The same things were measured in two ways. Each way mixes the same 10 hidden numbers, adds some noise and spreads widely along 5 directions of its own, which tell nothing about the thing.
Some things both ways: the first way, then the second way.
[ 19 -13  13  11 -15 -33   5  10 -31  -7  -9 -23  30   5  37  31]
[-27  13   8 -11  25 -29   9  -6 -18 -10   8 -11  32   6  -4  18   7 -12
   1   3  -8 -28  -6   1  -7]

[ 42 -20 -33 -26  -4 -28   7  11 -40   3  35  -7  12  -1  18 -40]
[-11  16   3  -7  16 -47  27  -6 -39 -19  17  -3  33   7   3  38   2  -5
  14  27   2 -38  13  21  -9]

[ 45 -33  10 -31 -33 -10  13  -3  -5  18 -25 -15  20  34  21   2]
[-20 -17   2 -12  -6  39   7  18   0  13 -11  -1 -11 -12  -6 -15  -3  22
  -3  -2   0   9  -9   5   7]

[-20  15  20  22 -24   2  12 -16 -22 -12   2   8 -15 -19 -62  -6]
[ -3 -21  -1   3 -34  26  -8  17  22  31 -16  11 -10 -25  -8  -8  -6   6
   1 -30   5  14 -21  -8   4]

[ 11  -7 -10  18  61   1   1  35  -8 -24  23 -26  -3  19   3  32]
[  4  28  -2 -21  -4   2 -16  11  16 -10  -7  -8 -22   0   4  -3 -10  -9
 -26   4  -3   4  -5   7   0]

[ 23 -16   3 -45 -63  -5  37   4 -34  58 -58 -21   8   3  28 -34]
[ -9   8 -14 -18  -7  -6 -26  10 -30 -12  -7   0 -25  21  -6  42   4   2
   1  52  15   6  30 -24 -25]

[ 54 -45   6 -43 -42 -18  26 -10 -40  25  -9 -22  19  37  39 -12]
[  3 -22   8   1 -13 -18   8 -31 -20 -13  13   4   0  -2   1  11  13   7
  28   5  -6  -4   5 -17  -4]

[ -4  -1 -32 -24  -7  15 -22  -1  13  44  10 -13 -12   6  23 -37]
[ -7   6 -14  -2 -15  23 -20  32  10   7  -8  -3 -26   4   3 -14 -18  21
   4   2  -9   1   2  28 -12]

[ -9   9  30   0   9   9  14   1  10   2 -27   6   8   6  -1   8]
[ -6   6 -12  11  13   6  23  -8  -9  -1  -4  -5  -7  14 -10  11   3 -10
 -25  12  -7  28  13 -37   2]

[-11  38   5  19  26   5 -42   8  19  -5   8  -9   9  -4  -1  24]
[ -1  18 -16   2 -11   8  -6  20  29   8 -10 -10  -2  -9  -9 -15 -13   2
 -12   0   5   1  -8  -4  14]

[ 65 -36 -44 -23  30  -3   0  53  11  -1  41   9  -1  30  21 -58]
[  0  -2   1 -18  13   1  -2  28 -42   7  -4   6 -13  13   2  32  -6  -2
 -12  17  15  -5  12  25 -14]

[ 28  -6   5  -2 -22  -9 -19   3 -32 -14  19 -18  19  20   9 -24]
[ -4  11 -20  11 -10   5 -28   7   8  28 -22  -2  -4   6  -6  21  -6 -20
 -23 -11   4  21  -9 -31  -2]

[-25   5  -9   3 -17  -6  -3  -9 -17 -20   2 -17   9 -12   8  -4]
[-25  14   7 -20  19  11  -2  32   7  -4 -14 -19   4   3  -2  -1  -4  -8
 -22  -6  -8  -8 -10  19  -5]

[ -2 -28  -6   5 -18   7   4  -7 -15  29   4 -18   6  26  35 -49]
[-16  21 -16 -11  21  19 -43  42   3  21   0  -2 -19  19 -12  -8 -16  -2
 -21 -14  -7  -4 -12   8 -20]

[-11   8  -4  15   6   7  20  -8 -39 -16  15  -7  -1  -8 -16 -25]
[ 22  49 -10 -14   8 -20 -51  10  26 -14   3  -6   3   9  -2 -12  -7 -23
 -30  31  20 -23  -5 -27  12]

[ -8 -33  -2  26   0  13 -33   3  44 -20  20  22   0  20  27 -38]
[-11  16   6 -15  -5  33 -19   0  40   9   1 -11   3 -26   1 -26 -11  -3
 -25 -30  -4   4 -47 -18  30]

[-12 -11  29  13   9   6  -7   3   5   3  15   2  -6  40  15   4]
[-25   9 -21  15   6  35  -5  21  -7  38  -7  -9 -24   9   0  23 -22  -5
 -21 -27 -21  36 -15  -3 -13]

[  3   4 -11 -14  15  14  22   0  -9  10   9   1 -11  13 -10  -2]
[ 16  23  -5   8  10 -28   3 -25  -7 -15   5 -11   2  10  11  -2  -1 -11
  -5  45  -3  -8  14 -18  14]

[ -8   4 -13  35   3  12 -22   7  44 -12  -7  23  -2  -9  -5  -9]
[-13 -39  19  -9 -12  30   9  23  -6  35   5  13  -9 -32 -10 -11  -5  14
  22 -30   2  -3 -28   5  -3]

[  5  -7  19  28 -14 -28  25 -26 -48 -12  -8 -24  12  -7 -27  46]
[ -8  -1  22 -28  -3  -9  18  15  10  -5  10   6  18 -29  -4 -23  -1  11
   9 -19   1 -39 -24  38   8]

[ -5 -30   6 -13 -33  -7  27   1 -10   4 -12  -3  -1   9  24   0]
[ -8 -17  24 -26  -3   3 -18  -9   1 -25  13  -7   5  -9   2 -17  11  14
  22  -4  -3 -25 -17   0   6]

[  4  -2 -11  37  27 -10  31 -37 -39 -40   5 -28  23  16 -29  65]
[ -9  10   9  13  20 -12  16 -49   3  12  15   2  19  -8   0 -33   5 -10
  -6  10 -26  -5 -19 -44  18]

[-13  -1  -8   4   2   8  26   4  -9 -18   3  33 -19 -40  -3 -17]
[ -1 -14  22   4 -14  12 -16   8   1  -2  17  17   8 -11   7   4  -1  -1
  18 -10  -9 -17 -21  -7 -18]

[-39  31   1 -10 -24   8 -21 -16   6   5   0  16   4 -34  18 -30]
[  9  23 -15  17   6   1 -32   9  16 -10  -8  -6  15  24   1  -3  -2 -16
 -26  13   1  -3   4 -24   3]

[ 12   6   7 -14  -6   3  11  13 -27  18  -9   1  12   9  33 -28]
[ -2  24 -11  -2  21 -30  -4  24 -32  -7  18 -10   3  20  -6  44  -8 -15
   6  34  11 -21  17  -3 -23]

[ -3  10 -47 -11  16  10   2  35  22  -5 -11 -24  -3  -1  15  41]
[-40 -22  20 -15  -7  21   1  -7   5   1 -13 -21 -12 -17   4 -20   7  18
  29  20 -23   2 -11 -15  -4]

[-37  13 -18   5  -2  -9 -50   1  12  -2  66   5 -26  -8   0  16]
[ 10  -4  -4   6 -32 -14 -31 -23  15 -11  -9 -11  12  -1  19  -4  -1   9
  18 -24  -9 -12 -15  23  16]

Other things, the second way, with their names:
z_356: [-10  18 -30  19  -5   1 -11  17 -10  22  -6  14  -5  21  -9  34 -12 -12
 -21 -10  -8  15   8  -9 -27]
z_437: [ -1   9   1 -20  -6 -11   1 -16  14 -35   9  -5   8  -4 -10 -28  11  19
   5  18   3 -20   4  -8  17]
z_392: [-22  21  -3 -20  -1  17  -5  36  26  -8  -2 -17   4 -13  -8 -19 -13  14
  -2  13   2 -19 -11  11   6]
z_259: [ -1 -33  26 -12 -15   1 -13 -41 -21 -15  14  19  -9  -1  14 -18  16  21
  30  -2 -21 -11  -7   1  -8]
z_541: [-23  19  15  -9  27 -13  28  -1 -11   0   7 -12  14  -5   6   6  -5 -17
 -11   5 -21 -14 -13   8  -4]
z_796: [-21  12 -14  -2   8  20 -24  19   7   9   9 -22  -4  -1  -9 -20 -14  19
  15  18  -1 -13 -11 -11   8]
z_627: [ 28   7  -7  12 -17 -29  17  -3  25 -16   9   2  21 -12  -9 -30   0   6
  13   3  10 -26   5   5  23]
z_765: [-29   3  -7  16  14  15  24  26   3  20   0 -23  -5  -4 -12   7 -12  -8
   7   5 -17  14  -2 -22 -13]
z_583: [  3 -38  22  -3   2 -15  32  -7 -34  -1   2  11   7  -4   5  -1  12   9
  23  -4  -4 -15   7  28  -4]
z_151: [  4 -17 -12   6 -10  -1 -15  -7 -18  19  -6  11 -11   7  -9   3   5   7
   7  15  11   7  10 -26  -1]
z_840: [  5  11   1 -10   8   8 -15  32 -20  32  -8  -5 -19  -4  11  21 -22 -15
 -11  18  14   0  -9  15  -3]
z_508: [-20  19  -3  11   9 -10  12 -15   5  -2  -5 -15  21   0   1   5   0 -13
  -7  27 -13  -1  -3 -35   6]
z_9: [-13  -9   2  -5 -13  23  -1  24  -2  19  -4   7 -28  -9  -3   2 -11   8
   4  -6 -10  11  -6   9 -20]
z_782: [ -4  17  -3 -24 -16   2  -8  37  28 -13  -9  -4   1 -15  -8 -19  -9  13
  -3  12  15 -26  -4  24   5]
z_975: [-28   4 -11  13   2   2   6  -6 -30   3  -6   1 -15  24   8  36  -3  -2
  -2  13 -33  20  17  -5 -37]
z_704: [ 21 -19 -11  -6 -12   2 -10   2 -32  -8   1  16 -17  16  -6   9   6  23
   4  18  24   1  26   6   2]
z_830: [-32  -1   2   0  18   8 -14  -9  15   0 -18 -22  11  11  -7 -18  12 -10
 -11 -10 -24   5 -11 -30   0]
z_767: [ -8 -15   6 -11  -1   2  -7  14 -26  -7 -13   2 -12  15   0  32   9  -5
  -4   6   3   7  14   1 -22]
z_770: [ -1  17 -17   6   3 -11 -23 -10  -4  -6 -19 -13   8  24  12  -1  -3   0
 -16   5  -9  -4   7  15   9]
z_186: [  2  12   1 -16 -11   7 -12  30  18  11 -15 -14 -22 -16   8 -13 -18   1
  -2   9   3  -5 -10  26   4]
z_940: [-15  36 -17   2   8   6  -3  33  26  23  -7  -6   6  -7 -12  -2 -20 -17
 -31 -11  -4  -1 -18  -4  -1]
z_363: [ -7   1  -4 -14  -1  -9  47   9 -25  -3 -13   5  -7   1  -3  26   0   3
 -21   1   2  10  19  33  -4]
z_639: [-17  -9  14  20   2 -11  58 -18 -12  15   2  -5  32 -22  14  -2  -7   3
  16  -7 -25 -12 -14  24  13]
z_962: [ 29  -7  11 -10  -9 -17 -10 -28 -19  -8  -4  21  -8   8  10  11  12 -16
 -21  -4   8   5   2  -4   6]
z_165: [ -3 -16  -3   7 -18  20  -4 -24 -17  12  -1  21 -19   1   5  -3   3  16
   3  16 -10  20   3 -23  -4]
z_359: [ -8  35 -11   2  24  -6  -9  -4   3   6   0  -7   7  11  -8   1  -4 -22
 -32  29   0   1  -1 -44   5]
z_833: [ -9  11   0  -3  26  17  -9  33 -18  11 -18  -4   3  20   8  13  -9 -14
 -36  14   1   0   3  16  -7]
z_152: [ 20   3   1 -16 -22  -5 -33   0  23 -28  14   3  -9  -4  -9 -19   6  10
  11   8  14 -17  -2 -21   5]
z_619: [  7  17   8 -19 -10  16  -2  18  24   2   0  11  10 -24   7 -38 -17  16
 -21 -17   5 -26 -28  46  26]
z_329: [-14  12 -14  17  25   3   6  -7 -28   0  10  10   8  34   0  17  -1  -5
 -26 -15 -26   7   6   1 -18]
z_185: [  6   4   8   9  16 -25  37  -3 -14  -5   2 -15  17   0   9  11  -3 -16
  -1   0  -8  -9   2  19   8]
z_159: [ -2 -17  21  -9  12  -5  26  11 -25 -14   0  -1   8   3   5  13   7  -3
   0   1  -2 -10   6  23  -7]
z_104: [ -3 -34   2  21   2  -4  17  -9 -36   9  -1   6  11  13   2  17   9   5
  18  -7  -8   1  10   3  -8]
z_785: [ 13   7   1  -7 -10  -8 -68   8   9  -4   5  -2  -8   9   5  -9  -3  -3
  18  17   6 -24  -8 -14 -10]
z_84: [  4   4  -1   1 -17   8 -16  -5 -14  -5 -16  20   1  16  20  19  -2   1
 -25   3  -6   4   4  20  -9]
z_591: [-17  28 -14   7  13  15 -14  14   8  21 -26  -4   5  13   5   3 -13 -18
 -45   1 -12  12  -8  -3   0]
z_166: [  4 -14  18 -16 -13   3  12  10   3   0   7  12   0 -24  -2 -22   0  15
  14  -3   5 -21 -11  19   6]
z_795: [  8 -25  12 -19  -1   6 -20 -11 -20 -14   0   5 -25  13  -2  -1  16   7
   1   2   3   9   8 -12  -6]
z_24: [ -3  20 -17  20 -12 -41  12 -20  41  -4  19  -9  30 -15 -20 -37  -1   5
  27 -16 -17 -30 -12 -15  14]
z_544: [ 29  12   3   9  -4 -13  15  -7  15   8  -8   4   8 -15   6 -23  -6 -15
 -19  19  11  -5  -4  -8  30]
z_516: [ 11 -30  19 -14 -28  -7  13  -3 -10   1   7  15  -2 -30  -2  -2   5  14
  32  11  18 -16  -4   1   6]
z_68: [ 24  19  -6  10   5 -24  21 -10  11  -5  16   2  20  -8  -7 -19  -4  -8
 -10   8   9 -18  -2 -10  26]
z_505: [  1  23  -7   1  -6   4  14   5   3   2  12   2  16 -18   0   4 -16   5
  -5  32  14 -13  -8 -13  18]
z_524: [ -4  23 -20  10  -6  22   3  22  10  20  -9   8 -10   2  -2   8 -19  -5
 -33  -3  -5  20  -4  -1  -3]
z_427: [ 30  28 -17   1   2   6 -20  25  10 -16  10   1 -34  18  -1 -17 -15   2
 -17  34   6   1  21  -2  -5]
z_415: [ 21  -5  -1   6 -14 -17  19  -9 -32  -7  -8  25   0  13  16  24   0   0
 -14  -5  -2   1  18  42  -7]
z_806: [-15  10  -7  22  22  -4   3  37   2  23 -16 -15   5  13   0 -12 -14 -13
  -1  16 -19 -10   8  13 -19]
z_889: [-27  10   8 -15  15  20  15  10  -3  -8  -2   1  14   1   2 -11  -1  11
 -23  -8 -14 -11 -12  25   2]
z_748: [-16   2  -8   7 -17  24 -37  -3  33  23  -9 -13  -8 -13   7 -45 -14  20
  15 -12 -23  -3 -28  -2  12]
z_839: [ -3  -1  16 -12   3  25 -23   8  -5  15   5   6 -23  -7  12 -14 -11   0
  -4  11  -9  -1 -19  -2  -6]
z_42: [ -9 -23  13   5 -10  -7  28  -4 -22  -1  -9  -5   2  -3  10  36   4  -8
  11 -21 -14  10  -1  16 -13]
z_158: [ 18 -34  -5  11 -32 -18  10 -32 -25 -12  28  24  -2  -2  -9   4  12  30
  46   1   5  -9  14 -12  -2]
z_637: [ 44  15 -20  15 -11  -8 -34  17  -1  23  -8  16 -18  11  -1  19 -13 -27
 -27  17  30  12   9 -26   1]
z_217: [  1  16  -4   0  -2 -20   5  -8  -5  19 -20  -7   7  -8   6  22  -5 -25
 -17  20   9   4  -3 -15  12]
z_906: [-24   5   4  17  12 -10  45   2  -6  13   1 -18  18 -12   4  12  -9 -10
  10   0 -24  -3  -7   4  -3]
z_197: [  5  42 -23   6  20  16 -20  39   6   8 -10   6  -7  26   0  -3 -21 -13
 -55   7  -1   4   6  14  -5]
z_27: [ -9 -32  12  13  -1  15  43 -27 -25  13  -8   5 -11  -6   6   7   9  -1
  -2   4 -17  32   5 -23   3]
z_224: [-12 -33  24 -21 -10  27 -11  -6   8  15   7   1 -20 -28  -7 -35   5  17
  25 -11  -6  -1 -28 -21   7]
z_898: [ 21 -10   4   3 -27 -15  -1 -14  -4   0  15   7 -17 -14   2   7  -2   2
  28   8   4   0  -2 -15  -2]
z_504: [  0 -23 -19  26 -17 -18   1 -28 -34  -1  -4  13   4  28  -5  47  16  -2
   9 -15  -7  20  21 -24 -20]
z_578: [ 36  26 -20   9  11  -6 -10   5 -15   7  21  21 -16  17  -9   1 -10  -9
 -25  35  19   1  16 -29   2]
z_378: [-14 -36  15 -16 -27 -12  23   4 -18  -2   4   7  -9 -19  -8  20   9  16
  42 -14  -2  -8   1  19 -21]
z_314: [ 23 -15   2   2 -14  -5  -4   2 -24   7 -11   3 -26   7  11  35  -1 -15
  -3   4   9  21  10   0  -8]
z_952: [ -4 -14   2 -23 -29  10 -27  -1  -8  -3  -6  19 -15  -5  -1   3   5  22
   8   3   9  -6  -2   7  -7]
z_69: [-30  23 -16 -12  -1   8   8  36   9  -8 -27 -11  21   6  -4  13  -8   7
 -29 -10  -1  -9   1  42  -1]
z_771: [-12  19  -1   2   8  -4  -5 -21  15  18   8  -6  12 -17  -5 -32  -5  -3
   3  29  -6 -13 -20 -44  21]
z_178: [ -9 -20  -9  16 -12  15   8 -15   8   2  17   7  -9  -3 -21 -23   6  21
  21 -11 -16  11  -2 -39  -3]
z_538: [ 19 -18  19 -24 -25  27  -5   5 -13  -9  26  31 -21 -24  -1  -7  -1  24
  11  26  24  -9  -7 -13   4]
z_855: [ -7 -11  -2  -7   4  30  -9   5   6   8  -6  -1   1  -4 -12 -26   3  14
 -12  -1   8   4 -11 -20  21]
z_605: [-13  24  -7   2 -27  -7  21   0  37   3   5  -2  17 -34  -6  -9 -14   5
   7   0  -6 -12 -19  -7  12]
z_740: [ 17   4   0 -14 -24  -1 -12 -22  -7 -23  27  15   5 -10   6  -5  -3  28
  15  16  13 -23  -8   4  19]
z_22: [-14 -11  17  -6   0  -4  12 -26 -27   0   1   5   3  -2  10  27   9 -10
  -1   1 -16   6  -7 -13 -10]
z_916: [ 18  39   0 -12  19 -20 -35   3 -14  -8  15   6  14  10  10  -1  -9 -12
 -16  63  22 -39   2 -13  10]
z_33: [ 22 -17  18 -10  -3   5  -2  26  -5   7  -7   1  -7 -12   4  -2  -2  -8
   0  12  23  -8  -3   8   9]
z_777: [-18  31 -20 -13   0   4 -12  19  30   3 -33 -18  -9   3 -14  -8  -4 -10
 -37  17   4  14   4 -21   7]
z_791: [-16  -8  14 -11   7   4  33  12 -10   5   3  -4   5 -15  -2  -3  -3   5
   4  -7  -8 -10  -9  24   1]
z_425: [ -7  23  -6  -6   3   3 -34 -19  11   4 -12   1  16   4   4  -9   1  -9
 -32  10   1  -4 -17 -28  19]
z_195: [  2  -8  15 -10 -10  -6  22 -19  -2 -20  -9  -5   3  -9  11  -4   8   4
   0  10  -6  -1   2   8  14]

Some of these things the first way, each followed by its name:
[-13   4 -58  21  31  15  10 -11  -9 -43  29  -7  -4  -2 -23   5]
z_839
[-15 -14  20   4 -19   4  24   9  13  15 -35   0  -4  10  13  22]
z_795
[ -4  29   7  26  37   0 -17 -19  -8 -25  22   6  11  -6 -29  16]
z_68
[ 58 -24  -6 -25 -43  -9  11  -7 -20  15 -26  -9  19  14  10  -8]
z_516
[ 16 -17   2 -20 -12  13  10  14  -5  -1  15  13 -18  22   0 -34]
z_314
[ -9  16  24  14  26   0  17  19 -10   2 -12  -1  -3 -10   0  30]
z_152
[-32  29  -4  25   7  35  -8  -8  41   2  -7  38 -29 -24 -47 -24]
z_544
[-15  17   4  37  27   6 -23   9   4  -9  10  -3   2 -10  -7 -14]
z_940
[-18  31  -6  -9  -3  23 -20  -9   3  -5 -17 -13  20   6  25 -15]
z_765
[ 23 -15 -32 -18 -14 -10  25 -10 -27  -6  23  -5   0   2 -21 -16]
z_583
[-37  20  -8  20  -1   0  13  19   0  11  -5   8 -31 -39 -41  -3]
z_378
[-26  28 -31  -4  15   9 -16  -6   3  -2  28  -3  -2  11   0 -12]
z_796
[-15  12   1  43  24 -10 -25  30  45 -13  -1  18  -2 -19   1  39]
z_425
[ 34 -13  22  -3  16  -5  27  16 -30  23   2  -4 -12  -1 -21 -11]
z_605
[  2   0  10   9   3  20  13 -34  -1  23 -23  12  12   8  -5 -38]
z_578
[ 17 -12   9 -12   1  10  19   7  25  -2 -25  12   1  18  -4  20]
z_27
[ 29 -18 -25   8  22  14  23  16   2  12   4   0  -3  24  -7 -17]
z_771
[ 34 -33  22 -10  -1 -23  18  -6  -9  23   1  12   1  21  11  28]
z_740
[ -5  10  -5  22  14   0 -34  17  31  -5   0   1   5  -8  20  21]
z_591
[ -4 -31  -6   3 -10   6  37  -8 -23   2  -3  -5  -8   9  -4 -29]
z_541
[-11  -1  -4  18   2  32  15  19  20   5  11  38 -33  17 -26 -31]
z_840
[ -4  -2  15  -5   7   2  15  24  19   0 -17  25  -7  -9   8  12]
z_159
[  4  -2  -2 -10  -2  -4 -27  21  12 -14  14   5   1  -1  30   8]
z_42
[-24  50  -3  14 -24   6 -13 -39 -16 -51 -11   0  20 -20 -31  35]
z_33
[  5   5 -28   2  27 -15 -11   4   2  -9  45   8 -12 -25 -27   1]
z_415
[ 12 -14 -46   7 -11   4   3 -25 -22 -36   9 -37  24  23  -3   2]
z_224
[ 40 -11  -6  -2  10  -8  34 -15 -17 -25 -28   2  25  -4 -11  31]
z_538
[ -7   6   1 -19 -34  -5   7 -13  -1   9   9  22  -5  -6  -4 -18]
z_104
[ -8  31 -40 -32 -33   8  22 -47 -72   6  18 -38   7  -8 -25 -38]
z_806
[ 11  -1   2 -11  -7   1  -5  26  12  41 -23  -3  -6 -14  10 -19]
z_782
[ 22  -3   9   1  25  15   8  26   7  15   0   8 -12  22  10   8]
z_898
[ 29  12 -21  -1   3 -13  -9   3 -14  -3  11 -18  18  10 -11  10]
z_151
[  3  19  43  17   6   0 -11  43  24  29 -59 -26  10   5  17  53]
z_777
[ 15   4  -7 -23 -21 -15  -6 -18  -3  20   0  -5  13   6  -1  -8]
z_704
[-31  23  -4  15   6  16  17  22 -11  10   3  10 -27 -14  -2  16]
z_785
[ 17  -5  14 -11  -1   6  13   0  15  21 -13  40 -11  -4  -9 -29]
z_505
[ -8  -6  -2  21   3  -5   5  40  36  33 -21  16 -27 -27 -12  16]
z_952
[ -3  12 -23  20  22   3   0   4   9 -10   5   4  -5 -21 -29  10]
z_166
[ 17 -15  39  -8 -54  -9  13 -26  -3  12 -43  -5  30  25  15  23]
z_855
